There are 8 hidden switches. A switch that is on adds its own fixed numbers to the row, and there is some noise. The rows also spread widely along 11 directions, which tell nothing about the answers.
Known rows, each followed by its switches (1 for on, 0 for off):
[ 14  17 -19   2 -43  -6  -9 -12  10 -11 -26 -31 -19  28   6 -16  -4 -24
   0   2 -18   6   1  13 -11  -8 -10   7   8  14 -19  21 -20 -12   3  11] => 1 1 1 0 1 0 1 1
[-12  13 -45 -21 -10 -11 -10  -1 -13  -8 -17   3  11  15   4 -18  32 -19
   7   6 -14 -12  51  19  20  20 -23  17  22  23   3  17  -6 -37  11   9] => 1 0 0 0 0 1 0 0
[ 28  14   9   1  -2  -9 -12 -23  37   6 -20 -17 -11  28 -13 -33 -19 -44
   4   8 -21   5  -8  11  -7  -7  -7 -12  -8  26  -8   9  -8  -5 -10 -11] => 1 1 0 0 1 0 1 1
[ 24 -10 -34 -17 -27 -22 -22   7   5   1   5 -26  -5  18  -5 -28  24 -12
  12   8 -21  15  36  27 -11  -6  -7 -15   9   5  11  18  14 -18  -3  -6] => 1 0 0 1 1 1 1 0
[ 13  22   7   8  -3 -14 -23  -7   1 -20 -14  17   0  25   3 -47 -11 -19
  10  17  -4  -5  20  41   8   7   0 -16  18   0  20   5  -9   5  -9 -17] => 1 0 1 0 0 0 0 0
[ 39   3  -6   0 -25 -21 -15 -19  24 -19 -11 -20 -13  26   5 -44 -27 -13
   1   1 -16  23  17  22  -7 -14 -12 -32   7   3  14  27   9   0  -2 -10] => 1 0 0 1 1 1 0 1
[-20  -1  -3  13   2  -6   3 -17 -10  -6 -62  38 -24  -3  -2  13  13 -15
 -10  11   0 -24  17 -11 -11  18  21  39  -7   4 -26  20  -3 -38  -2  -5] => 0 0 0 0 0 0 0 0
[ 21 -28 -10   0 -11  -1 -22  -1  19   4  11  -5  -3  36  11 -19  11 -10
  12  25 -21 -12  21  49  11  -5 -10  21   9   9  -9  16  18  -5 -18   5] => 0 0 0 0 0 0 1 1
[  2  24 -31 -12   4  -1 -24 -12  10 -15  -1  -9  -4  31   0 -27   7 -24
   7  -6  -3   8  11   9  11  14 -13 -10   2  13  21  27  -8 -11  -5  10] => 0 0 1 0 0 1 0 0
[ 10  13  -6  20  -8   0   2  -2  -8   2 -47   0 -27  -2   3   0   0 -16
   6  11  15   7  26 -15 -35  -4  11  -2   7  18   5   4  16  -7  -3   7] => 0 0 1 0 0 1 0 1
[ 32   2  10  14 -10 -29   0  -4  15   2 -38  12 -15   1  12 -32  -3 -18
  13  27   3   1  52  33 -24  -7   7  -7   7  34  -3   0  14  -8  -8   3] => 1 0 1 0 1 1 1 1
[ 14   7  -4  -2 -28 -19 -13  -4   5  -6 -23   1   5  26   6 -38   6 -31
  15  18  -8  -8  32  45  -1   3  -2  12  20  13 -11  18  -8 -10   0  -2] => 1 0 1 1 1 0 1 1
[ 33   9  21  24  10  16   7 -25  60  30 -46 -36  13  42  -9 -11  -9 -50
  17  11 -10 -22  10   1   9  10 -14  37   5  40 -20   4  13  17   2   7] => 0 0 1 0 0 1 0 1
[ 14  50   4  16 -60  -7   4  -1  -8 -30 -45 -43  21  43   3 -41 -16 -33
  12  14 -18 -16  11  27   8   4 -11  13  59  -6 -13 -10 -44   9  43  -6] => 1 0 1 0 1 1 1 1
[  5  46   3   5  -1  -3   9  -3  -9 -12  -9  18   8   8  -4 -33 -22 -23
   0   9  -4  -5   1   9 -16  -3  -2 -21   5  27  11 -20  -6  -7  20   6] => 0 0 0 0 1 0 0 0
[  9  -7   7   4  -3 -18  26 -46  34   0 -55  27  -3   7  -3  12 -24 -12
 -22 -11 -36 -10  25 -17   3  -2  -7  -8   4  25 -17  25  32 -45  19 -20] => 0 0 1 0 0 1 0 0
[ 48  14 -14  19 -41  -2  -6 -11  24   0 -25 -52 -33  18   4  -5 -24  -7
  -3   5 -17  26   0  -7 -37 -32 -10 -23 -13  18  -2  10  11  14   4  15] => 1 1 1 0 0 0 1 1
[ 33  29   5  20 -22  -8   5 -16   8 -20 -38  -7 -37   6   3 -14 -32 -13
 -11  -3   0  20 -15 -16 -44 -17  17 -17 -21   9 -10   6  -8  -8   5  14] => 1 0 1 0 1 1 0 0
[ 12 -10 -12   0   1   3  -9  20  -8  26  -2   3 -23   0  -8  -6  28 -31
  15  15  14   9   8   1 -52  -9  27   7  -5  18  -5  -8  26 -21 -25   7] => 0 0 0 1 1 1 1 0
[ 10  18 -24 -13 -29  -6   0 -36  26 -14 -32 -26 -13  30  -7  -3  -6 -30
 -15 -23 -35  11 -24 -24  -3  -2 -11   6 -11  12 -32  43 -22 -43  17  12] => 1 0 1 0 1 1 0 1
[ 22  29   7 -13  -8 -25 -18 -14   9 -12   7   6   8  30 -12 -63 -24 -39
   9   0 -15  22   4  31 -11 -11  -3 -66  26   7  31  10  -3  -6  -4 -32] => 1 0 1 1 1 0 1 1
[ 20  23 -29   0  -1   9 -29  -1   9  -1   3 -42 -14  38  -4 -37   3 -30
  18   7   4  13   9   8   0   5 -16 -13  12  15  24   7  -7  15 -18  10] => 1 0 0 0 0 1 1 0
[ 28  19  14  22 -21 -11 -12  -3   8 -18 -23 -23   9  27  -2 -44 -23 -11
  12  21 -15  -9  18  33   2  -3  -8 -14  21  -8  17  -5  -4  25  13 -16] => 0 0 0 0 1 0 0 1
[  5  11  -6   2 -20  -6  13 -30   9 -15 -32  15 -13  18  13 -16 -27 -25
 -12  -8 -14   7   9  -1  -8  -9 -10  -5  26  28 -17  21   4 -35   0   5] => 1 0 1 0 1 1 0 1
[ 37  17   5  -8 -15 -22 -28 -11  21 -26  -2  -2 -15  27   2 -50 -21 -33
   4   5  -4  29   0  30 -18 -15   4 -39  -8   2  15  24  -8  -5  -9 -11] => 1 1 1 1 0 1 0 1

New rows, each followed by its switches (1 for on, 0 for off):
[ 30   5  20   4  10 -10   0  -2  32   7  -3  21   8  17   3 -30   3 -32
  12  21  -8 -18   7  40 -14  -1  13  19 -22  33 -21  -8   6 -15  -2  15] => 0 0 1 0 1 1 0 0
[ 48  -3   7  29 -26  -9  -8  -7  34   0 -31 -27  -6  25  12 -28 -13  -4
  11  23 -13 -12  26  41  -4  -7  -8  17  -6  12 -10   4   8  26  -3  11] => 1 0 1 0 1 0 0 0
[ -4   8 -21 -20   1 -11   1  -1   5  14   0   0  32  20 -12 -29  19 -32
  15   9 -28 -15  44  24  16  12 -24 -10  40  33  12  -7  18 -29  12 -16] => 0 0 0 0 1 1 1 0
[ 28  25  -1   8   0 -24  18 -40  32  -8 -57   5 -13   3   4 -18 -34 -17
 -12   1 -13   8  38 -13  -3  -3 -19 -23 -11  44   0  19  12 -13  22   8] => 1 0 0 0 0 1 0 1
[ 22   2  -1  26 -20   5 -14  25 -11  -2 -26  -8 -28   6  17 -30  13 -34
  25  33  37   0  26  35 -40  -2  20  37   9  16  -9 -14  -2  11 -27  21] => 1 1 0 1 1 1 0 0
[ 30  24 -20   5   2 -11   5 -15  15  11 -12   3 -22  -4   7 -25 -21 -12
   2   0   4  28  30  -3 -36 -23 -18 -50 -14  56  24   4  31  -3  -9  24] => 1 0 1 0 1 0 0 1
[  6   8 -15 -10 -20 -15  -6 -22   7 -16 -25  -5 -19  22  -2 -17  -7 -26
  -8  -5 -21  10   1  -5  -5  -1  -1  -4  12   8 -16  27 -13 -36  -1  -4] => 1 0 0 0 1 1 1 1
[ 15  17  20  -6  21  -5  24 -39  29  10 -34  44  -7   5 -13  -6 -23 -49
 -16  -7 -13   1 -12 -23 -26  -4  14   3 -24  48 -36   6  14 -50   5   1] => 1 0 0 1 0 1 0 0
[ 23  22  14   7   4 -18   9  -9  15  18 -23  19  15   9  -7 -41 -14 -40
  16  15  -2  -1  42  26 -20  -5  -5 -33  24  46  15 -14  25   0  -1 -16] => 1 0 1 1 1 0 1 0
[  3  39 -26 -13 -34   3  -2 -26   5 -25 -13 -18 -10  34  -3 -15 -17 -28
 -14 -21 -29  13 -40 -15  -8  -8 -12  -2  -9  11 -25  30 -33 -33  19  22] => 1 0 1 0 1 0 0 1
[ -7  39  -1 -13  10 -27  -4  -6 -18 -27 -10  35  13   4 -12 -47 -11 -24
   1   3 -10   2  22  15  -3   9   3 -48  23   7  32  -5  -8 -31  16 -28] => 0 0 0 0 1 1 0 0
[ 33  28 -44 -15 -32   0 -16   5   3 -14  29 -33  -6  26   6 -26  -2  -4
  -1   0 -21  22   0  17 -14 -19 -21 -17 -24  17   8  14  -1  -2  17  36] => 1 0 0 1 0 0 0 0
[  1  25 -50 -17 -24  -6  -9 -11   0 -31  13 -22   3  32  16 -32  -8  -4
  -1  -9 -16   8  26  18  23   8 -38 -14  17  18  20  26  -4 -13  16  25] => 0 0 0 0 1 1 0 0
[ 15  -8   3 -13   9 -36  30 -30  15   4 -21  78 -27 -22  18  -5 -17 -16
 -19   2 -11  16  34   7 -41 -25  10 -25 -17  68 -28  15  36 -73  -8  16] => 1 0 1 0 1 1 1 1
[  6  12 -15 -14 -21  -4 -23  13 -21 -34  44   8  -9  32  13 -46 -12 -17
   3   7  -7  18 -17  39 -11 -15   5 -27  29  -7  13   2  -9 -22 -12   3] => 0 0 0 0 1 1 1 1
[ -3 -20 -18   5  23   4 -15   2  -2  23 -22  23 -22   2   4 -17  33 -35
  20  19  23  -7  41  16 -14  15   6  26  15  34   2   3  22 -23 -53   6] => 1 0 0 0 1 1 0 0
[ -6  14  16   0   5 -18  -2 -20  14 -12 -47  24   5  22 -10 -27   2 -40
   2  13 -11 -27  14  17  12  26  13  23  11   6 -22  12 -22 -30   7 -20] => 0 0 0 0 1 1 1 0
[ 29  23  -6  -5 -15 -13  -6  16  -3  -2  -7  -5  -7   4  -6 -22  11 -25
   7  22 -11   5  12  19 -32 -12  10  -6 -10  22  -7 -21  -7 -21  13   7] => 1 1 0 0 0 1 1 0
[  9  11 -16   5 -14 -30  10 -15  -6  -7 -44  24 -10 -11  12 -27 -12 -10
   3   2   7  13  73   8 -20  -3  -9 -38  31  33  26  14  31 -19   2  -9] => 1 0 1 1 1 1 0 0
[ 39  14  10  15 -13 -17  -9  -8   8 -16 -14  21 -23   6   9 -31 -27  -8
  -2  13   3  18  11  23 -36 -21  15 -33 -17   8   9   8  15   2  -6   1] => 1 0 1 1 0 0 0 0
[-19   7 -19  -6 -25  -3 -37   9 -24 -41  14   1   1  39   9 -47   3 -17
  10  11  -5  -8   6  53  22  14  -5   3  45 -27  19  14 -24  -7 -18 -19] => 0 1 0 0 1 0 0 0
[ 54  24  15  -4   0 -33 -23   9  38  13 -22 -32   8  14 -29 -39  26 -33
  23  26 -24   0   9  25 -26  -2  18 -14 -47   5   0  -1 -16   2  19  -8] => 0 0 1 0 1 1 1 1
[ 14   2  -8   1 -16 -16  -9 -26  21  -1 -32  -3  -8  24  -2 -16  -8 -17
   0   2 -25   2  27  10   6  -3 -14 -15  18  14   0  27   9 -16  -3 -15] => 1 0 1 0 0 0 1 1
[ 31  15   7  31 -22 -20 -16  -2   1  -4 -65 -28 -37  -2 -22 -13  -4  -8
   3  16  -7   5   4 -16 -44  -6  30 -17 -18 -23   2   2 -11  13   1 -24] => 1 0 0 0 1 0 1 0
[ 26   0 -30 -30  -5 -38 -17  17  10  13  10  15 -10  -8   9 -29  44 -25
  17  24 -10  15  53  46 -30 -10  -2 -10 -31  55  -2  10   8 -46 -10  29] => 1 1 1 0 1 1 1 1
[ 12  29  -2  28 -39  16  16  -7  -3   2 -52 -43   4  26  -7  -8 -14 -31
   8  -2 -11  -8   5 -16 -15  -1  -9  12  50  10 -10 -18  -4   5  19  -6] => 1 0 1 0 1 1 0 0
[ -3  -6   5  24   9 -27  21 -46  16   7 -89  33 -26 -16   0  -6 -32 -15
  -8   0  13   3  68 -24 -17   8  -4 -30  21  33  19  33  45 -12  -9 -29] => 0 0 0 1 1 0 0 1
[ 20  20  -7  26   7  27 -14  25 -11  -5  23  -5  -7  28  26 -44 -11 -22
  29  33  40  -2  24  46 -11  -3  -7  13  29  33  26 -30  15  35 -28  37] => 0 0 0 0 0 1 0 0
[ 28  16  -2  32 -24   7  25 -20  16   2 -35  -3 -26   4  27  -8 -46 -11
  -7   5   7   9  24   1 -32 -24 -18  -6  10  58  -8  -7  30   7  -5  32] => 1 1 1 0 1 0 0 0
[ 14  34   3  40 -17  23   5   3  -1  -5 -37 -18  -8  23  15 -13 -16 -19
  12  21  20 -20  13  13 -16   3   0  33  12  22  -6 -15  -3  31   8  32] => 0 0 1 0 0 0 0 0
[  3   4 -23  -3 -21  -2 -13 -17  13  -4 -13 -13 -19  30   2 -10   0 -20
  -1  -6 -15   6  -5   2  -7  -1  -6   1   3   8  -8  33  -3 -19 -10   7] => 0 0 1 0 1 0 1 1
[ 35   5 -10 -12 -36   4 -31  10  19 -19  34 -31   0  55  13 -44   0 -35
  14  12 -14   9 -10  60   1 -11  -7  13  11   5 -13   9 -14  -2  -8  14] => 1 1 1 1 0 1 1 0
[ -6  -6 -19  10 -16   8 -19 -14  13   8 -38 -29  -1  36  -4 -10  19 -31
  15   4 -12 -17  13   8  14  19 -12  33  27   1  -6  29  -3  -4 -14  -7] => 0 0 1 0 1 0 0 1
[  5  15 -19 -30 -39 -44 -32 -25  16 -47  -8   1   4  41  10 -58 -10 -24
  -3  -2 -31   9  27  58  30   9 -19 -25  16  -7   5  58 -33 -27  11 -19] => 1 1 1 1 1 0 1 1
[ 22  -6  16  24 -15   4  18 -31  25   8 -62  -8  -6  22  -7  -2 -26 -29
  -6   1 -17  -8  16 -15  -8  -2  -1  12  29  13 -18   7  26  -7   5 -24] => 1 0 0 1 0 1 0 0
[  5  37  21  17 -19  10   7 -31  13 -16 -51 -19   0  45 -11 -30 -35 -57
   1   0 -11 -11 -24  -9   4   8   0  17  43   9 -27   0 -33  -5   8 -16] => 1 0 0 0 1 1 1 1
[ 12  55  -2  20 -35  21 -10 -13   3 -25 -27 -45  -3  54  -3 -28 -29 -35
   5   1  -6  -6 -30   1   3   3  -7   9  26  -6 -10  -2 -42  24  17   6] => 1 0 1 0 0 0 1 0
[ -5  18 -21  -1 -28   7  18 -23   2 -25 -19   4 -17  23  20  -2 -23 -20
 -18  -9 -10   0 -13  -9  -6  -6 -10  27   5  27 -36  23 -10 -38  16  38] => 0 0 0 0 1 1 0 1
[ 20  34  -7  18 -34  -3 -29 -17  12 -37 -38 -48 -15  49   7 -50 -22 -31
  12   2   6   6  -1  18  13  13  -9   3  27 -17   8  29 -42  25  -4   1] => 1 0 1 0 1 1 0 1
[  8  17  -7  -5 -19 -19  -3 -11   2 -15 -33  -1  -8   9  -1 -28  -2 -32
   0   6 -14   3  20  10  -7   2  -4  -2  14  16  -6  11 -16 -30   6  -7] => 1 1 0 0 1 1 0 1
[ 39   1 -18  14 -59 -16 -25  -8  35 -13 -51 -79 -11  46   8 -20  19 -15
  15  18 -25 -15  23  31  15  12 -10  53  -6 -12 -34  37 -36  14  20  19] => 1 0 1 0 1 1 1 1
[ 38  30  -9 -10 -32 -53   7  -3   1 -13 -36 -16  22 -11 -24 -30   0   6
  -6   8 -55   4  45   7 -14 -11  -9 -59  -4  -2  20  -7   0 -25  60 -35] => 1 0 0 0 1 1 0 0
[ -4  13  -9  -4  -5   5   2  17 -28  -1  17  25   7   6  10 -29  -6 -27
  13  12   8  12  32  26 -23 -20 -11 -37  64  33  34 -27  33 -22 -14 -10] => 0 1 1 0 0 1 0 1
[ 15  26  22  -2   0  -9  -7   7 -12 -10   0  23  13  23 -10 -50 -11 -44
  14  23  -7  -2  -1  32 -14  -9  13 -19  36  11   4 -27 -11 -19   0 -21] => 1 0 0 0 0 1 1 1
[ 21  26  -2   2  -3 -22  -6 -22  34  -2 -47 -18  15  25  -3 -36  -3 -33
  14  10  -4  -4  51  18  14  18 -17  -6   5  26  16  26   2   8  21  -4] => 0 0 1 1 0 1 0 1
[ -4  29  19  33   0  27  24 -40  19 -12 -67   0 -19  31   4   2 -47 -41
 -10  -5   8 -18 -19 -35  -1  14   3  36  19  24 -29   6  -6  -1   6   7] => 0 0 0 0 0 1 0 0
[ 13  54  20  21  -5 -13  35 -55  37  11 -91 -13  12  16 -24 -12 -46 -43
  -8 -12 -25 -15  22 -38  -1   9 -21 -25  19  47  -7   0   0   0  38 -24] => 1 0 1 0 1 0 1 0
[ 22  12 -17 -11 -17 -12 -13 -18  15 -18 -11 -18  -4  26 -10 -19  -7 -12
  -9  -5 -36   7  -3  -2   5  -3 -10 -16  -1  -6   1  19  -6 -24  14 -12] => 1 0 0 0 0 1 0 0
[ 36  29 -31   3 -41  17   4  32 -19 -14  40 -21  -8  24  32 -24  -7  -5
   9  24   1  11   6  37 -30 -31 -13  12   7  40 -10 -33   2   1  14  66] => 1 0 0 0 0 1 1 0
[ 26  -6  -4  17  -5 -13   5 -19  25  26 -59  -9  -1   0 -11   2   7  -9
   4   9 -24  -9  50  -4  -8  -1 -15  -5   1  27   3   7  35  -6   5 -15] => 1 0 1 0 0 0 0 0
[ 14   0  -9  -6 -21 -11  -8   3   8  -2 -10  -7   5  21  -1 -16  21 -23
   8  11 -23  -9   9  27  -8  -1   4  20   2   7 -19  10  -4 -30   8   5] => 0 0 1 0 1 1 0 1
[ 36  33  -9   0 -13  -7  -7   1  22   0  -4 -33  14  23 -11 -23   1 -18
   9   4 -25   2   7   9  -8  -5 -10 -14 -16  16   9  -4   0   1  31  10] => 0 0 1 0 0 1 0 0
[ 25 -12 -27  -8 -46 -16 -39  -6  10 -33   7 -34 -27  42  16 -31  -6  -5
   1   1 -22  25  11  37   7 -15 -15 -23  29 -21  13  39  -6 -10 -19 -13] => 1 1 1 0 0 1 1 1
[ 22  16   9   8 -20 -40   6 -21   9  -9 -71  12 -23 -10 -13  -9  -8 -10
 -14  12 -26  -2  18 -10 -31  -7  20 -12 -27   5 -22  18 -12 -30  25 -15] => 1 0 0 0 1 0 1 1
[ 29  37  -6 -18 -22 -34 -15  -5  12  -9 -21 -26   2  17 -28 -36   8 -32
   3   0 -36  15  -7   1 -21  -7   7 -39 -14  -3   2  10 -29 -26  27 -19] => 1 0 1 0 1 1 1 1
[ 36   2 -19  13 -21  -6   5 -10   6  -1  -5 -17 -13   7   3 -13 -31  14
  -7   1 -26  20  26   1 -16 -30 -25 -51  14  17  28  -4  43   5   6  -5] => 1 0 0 0 0 0 0 0
[ 18  11 -16  10 -30  -1 -21 -10   9 -13 -29 -41 -14  32  -4 -15  -8 -12
   3   3 -10   6   3  -1  -4   0  -6   3   0 -16   4  31  -5  13   9  -2] => 0 0 0 1 0 0 0 1
[ 36   1 -34 -27 -18 -20  -2  17 -10  11  22   2  -8 -11  -5 -12  22  -4
   1   7 -23  35  23   6 -51 -37  -3 -41 -20  29  10   0  35 -44  12  16] => 1 0 0 1 0 1 0 1
[ 18  -8  -6  -4 -22 -23  -9  -5   7  -6 -33  -2   0  15  -9 -12  18 -12
   0  15 -36 -14  27  19   2   4   4  11   8  -6 -17  10  -3 -30  13 -21] => 1 0 0 0 0 1 1 0
[ 29  -8 -15  -4  -6 -13  -7 -28  36  11 -30 -25 -19  15 -13 -10  -1 -21
  -4  -7 -28  13   7 -17 -10  -7 -10 -11 -17  15  -9  31  15 -24  -6  -5] => 1 0 0 0 1 1 0 1
[ 21 -22 -15   0 -24 -18 -32  25 -23 -19  16  19 -35   4  19 -28  13   3
   9  23   5  22  30  52 -33 -24  17 -27  22 -12  21   1  17 -22 -39 -12] => 1 1 1 0 0 1 1 0
[  8  42 -32 -12 -23  12 -16  -4   2 -15  24 -40  25  63  16 -70 -16 -54
  28   4   8   9  26  44  31  12 -46  -8  69  38  26   5 -15  20  -2  19] => 1 0 0 1 1 1 1 1
[ 32  -5 -12  -1 -19  -6   1  -3  23   7   1 -15  -1  22   5  -6  -1  -6
   3   9 -27   1  18  18 -10 -17 -10  -5   2  21  -5   2  25 -13   9  10] => 0 0 1 0 0 1 1 0
